The same things were measured in two ways. Each way mixes the same 4 hidden numbers, adds some noise and spreads widely along 2 directions of its own, which tell nothing about the thing.
Some things both ways: the first way, then the second way.
[ -4  -4 -13   9  -6   5   6  -7  -3  -7]
[  3   9   3  -6  -9  -2   9   5 -18   4  -4   5 -17]

[-21  10   4  -8   2   9 -12   2  -8 -11]
[ -4  12  12   5  -6   8  -2  -1  -1   6 -15   6 -37]

[ -8  -6   4  -3   1   2 -13  -9  -8  -4]
[ -8   4  18  -1  -5   0  -1  -4 -14   2   4  20 -18]

[  2 -10  10  -4  -2  -6 -16 -14  -8   0]
[ -5   1  13  -3   1   4   3  -2 -13  -7  17  23  -3]

[ 9 -5  0  5 -2  2 -2  3  4 -2]
[ -7  11   4  -3   9  13   4  -3  -4 -12   8  10   5]

[-14  13  -6  -6  -4   2   3 -11  -9 -11]
[ -8   8   2   5  -9   5   3  -1 -11  10 -13   0 -22]

[ 5 -3  5  0  2  3 -8  7  4 -2]
[ -7   4  23  -9  19   3  -1  -7  -5 -12   9  20  -8]

[-12   7 -15   5   3  11  17  19   8  -3]
[ -4   6  -4   1  -8   4   7   0  -2   9 -21 -12 -26]

[  3 -10  -2   4  -5  -2  -5 -14  -4  -4]
[ -4   4   9  -7   2   3   5  -3 -19  -4   9  21   0]

[  3   7 -20   2  -7  -6  29   2   6  -1]
[-15 -10   3  -5   8   5   6  -5 -10   3  -6  -5   3]

[-26  15  -1 -14  -1   1   0 -13 -14 -12]
[-15   1   4  12 -11  13  -6  -5  -6  13  -9   3 -29]

[-6  6  1 -6  3 -1 -1  2 -3  0]
[ -6  -2   3   0  -4   1   2   0  -5   9 -12  -1 -24]

[  3  -8   8   2   0   3 -23  -9  -5  -5]
[ -3  18  15  -5  -2   9   1  -5 -14 -10   9  26  -9]

[23 -6 -1 14  1 -1  1 17 14  9]
[  1   0   5 -18   8 -15  12   5 -17  -3 -11   1 -11]

Other things, the second way, with their names:
Q_169: [ -4  16   9  -5  -2   1   5  -3 -14  -4   0  10  -7]
Q_335: [  0  11  10 -10   3   0   8  -2 -23  -4   6  15   2]
Q_248: [ -6   0  10  -7  -2  -3   7  -4 -19   0   0   8  -7]
Q_210: [-10  -3   1  -3   7  13   6  -3  -6  -2  -7  -6   1]
Q_644: [-16 -12  -5   0   5  13   2  -5   3   4 -15 -19 -11]
Q_774: [ -6  -5  -6  -1  -5   4   3  -1   2   9  -9  -9 -19]
Q_553: [-18 -20  13   1  10   5  -9  -8  -2   8  -1   2 -19]
Q_730: [ -3   9   5  -7  10  13   4  -3   0 -13   8   8   2]
Q_791: [-19 -17   7   2   4   7  -6  -8  -4  10  -4  -3 -16]
Q_765: [-17 -12   7   8  -4  12  -5  -7 -15   6  12  14  -6]
Q_986: [  0  14  11  -4   7  11   5  -1   0 -13   5  12 -15]
Q_997: [ -5   4   0  -5  -7  -2   8   4 -16   8 -13  -4 -13]
Q_371: [ -4   9  15 -14  15   0   5  -5  -5  -7  -1   8  -9]
Q_34: [-10  12   8   5  -9  14  -2  -8  -2   5 -14   0 -24]
Q_866: [-16 -23  18  -3   4  -7  -9  -3 -12  18  -3  10 -31]
Q_240: [-12  -9   7  -2   2   7  -2  -6 -12   1  11  10   0]
Q_466: [  0   5   9  -7  11  10   1   1   2 -13  12  18 -10]
Q_176: [ -9  -1  15   0   6  11  -2  -5 -10  -5  13  24 -10]
Q_864: [ -3 -13   1 -14   7  -7  10   2 -13  -1  -1  -2  -1]
Q_987: [ -7   4  14  -9   7   8   0  -6 -11  -8  16  20  -1]
Q_204: [ -6   2  15  -6   3   0   5  -3 -20  -4  13  20   4]
Q_508: [-12  10   2   2  -8   7   7  -6 -14   7 -20  -8 -13]
Q_897: [-11  27  19  -1   4  17  -1 -11  -1  -7   0  19 -16]
Q_841: [-9  3  6 -7 15 12  4 -5 -1 -9 -3 -1  0]
Q_638: [-11  -1  -1  -1  -1   5   5  -3 -13   7  -9  -8  -6]
Q_934: [-11  -5   8  -7  12   4   3  -7 -13  -3   5   5   2]
Q_550: [ -7  23   6  -1   2  17   3  -3   1  -7  -9  -1 -14]
Q_311: [ -2  23   8 -11  13   9   9  -4  -2 -18  -5   3   1]
Q_600: [ -4   0   2 -11   4   1  10  -1 -13  -3  -3   0   1]
Q_979: [ -3 -11   5  -9   4  -4   4  -1 -14   1   1   6  -9]
Q_758: [ -1  14   4 -15  10   3  14   1 -16 -14   3   7  12]
Q_182: [ -5   5   7   1  -3  12   5  -4 -13  -6  20  20   2]
Q_626: [-12 -14   4  -8  12   2  -1  -3  -1  -3 -14 -11  -6]
Q_442: [ -2  12   6  -3  -9  -5   9  -2 -26   6  -6   7 -14]
Q_364: [-16   6   7  -7   9  15   7  -9 -19 -13  15  12  26]
Q_269: [ -8   9  11   1  -8   3   0  -3 -17   9 -11   8 -26]
Q_123: [-11 -14   2  -8   9   3   4  -1  -3   1  -5  -6  -7]
Q_19: [-12  12   7  -2   2   9   6  -9 -15  -3  -5   3  -5]
Q_614: [ -9 -15   6   5  -7   8  -3  -1 -11  11   7  10 -14]
Q_790: [-10   3   6  11 -17   7   0  -4 -15  16  -8   9 -23]
Q_848: [-10  -2  17 -11  11   0   4  -5 -22  -8  16  20   7]
Q_747: [ -1   9  -5  -8  -7  -2  12   2 -13   3 -18  -9 -13]
Q_722: [ -5 -14   4  -1   2   3  -5   3  -3   1   7   9 -19]
Q_789: [-14 -15  -8   0  -2   3   8  -6  -9  10  -8 -15   3]
Q_884: [ -5  16  14   2  -1   9  -3  -6  -5   0 -11  10 -27]
Q_677: [ -1   5  -2 -11  -1   4  13  -1 -15  -6  -3   1   7]

Some of these things the first way, each followed by its name:
[  4  -3   7   3   4  10 -16  10   4  -3] | Q_986
[  7  -1  21  -9   4  -3 -27  -4  -4  -1] | Q_466
[  5  -4   6  -6  -1 -11   0  -7  -2   6] | Q_240
[ -5  -4 -15  11  -7   6   8 -11  -5  -7] | Q_442
[ 10  -4   5   4   2  -1 -14   0   1   1] | Q_169
[  8  -6  -4   1  -7  -8   1 -19  -3  -5] | Q_848
[ -5  10 -15   2  -7  -3  13 -13  -4  -8] | Q_997
[ -5   7  -7   6   0  13   2  13   5 -10] | Q_550
[  5   8 -11  -3  -4 -13  23  -2   3   6] | Q_789
[ -4  -3  14 -11   3  -3 -19 -13 -10  -5] | Q_176
[ -8   8  10  -5   1  12 -23  -3  -6 -15] | Q_897
[ 11   6   3  -3   2 -10   8   9   8   9] | Q_123
[ 2  2 -5  5 -1  1  3  0  0 -4] | Q_19
[ 11 -10  11   0   3  -4 -17  -1   0   4] | Q_987
[-18   5  -9  -1  -3   5   5 -11  -8 -11] | Q_269
[-16   8   8 -19   2 -11  -3  -9 -11  -1] | Q_866
[-15  12  -5  -5   1   9   0   4  -3  -9] | Q_34
[ 22  -4  10   0   4 -11  -7   5   5  12] | Q_934
[ 6  0  4 -5  0 -9  0 -2 -1  5] | Q_979
[10  6 -6  0 -2 -4 12 11  7  3] | Q_210
[  5 -10  10  -3   0  -6 -18 -17 -11   0] | Q_182
[  9  -8  -6   7  -7  -2  -2 -12  -1  -4] | Q_335
[ 13 -10   7   3  -3  -9 -16 -15  -4   2] | Q_204
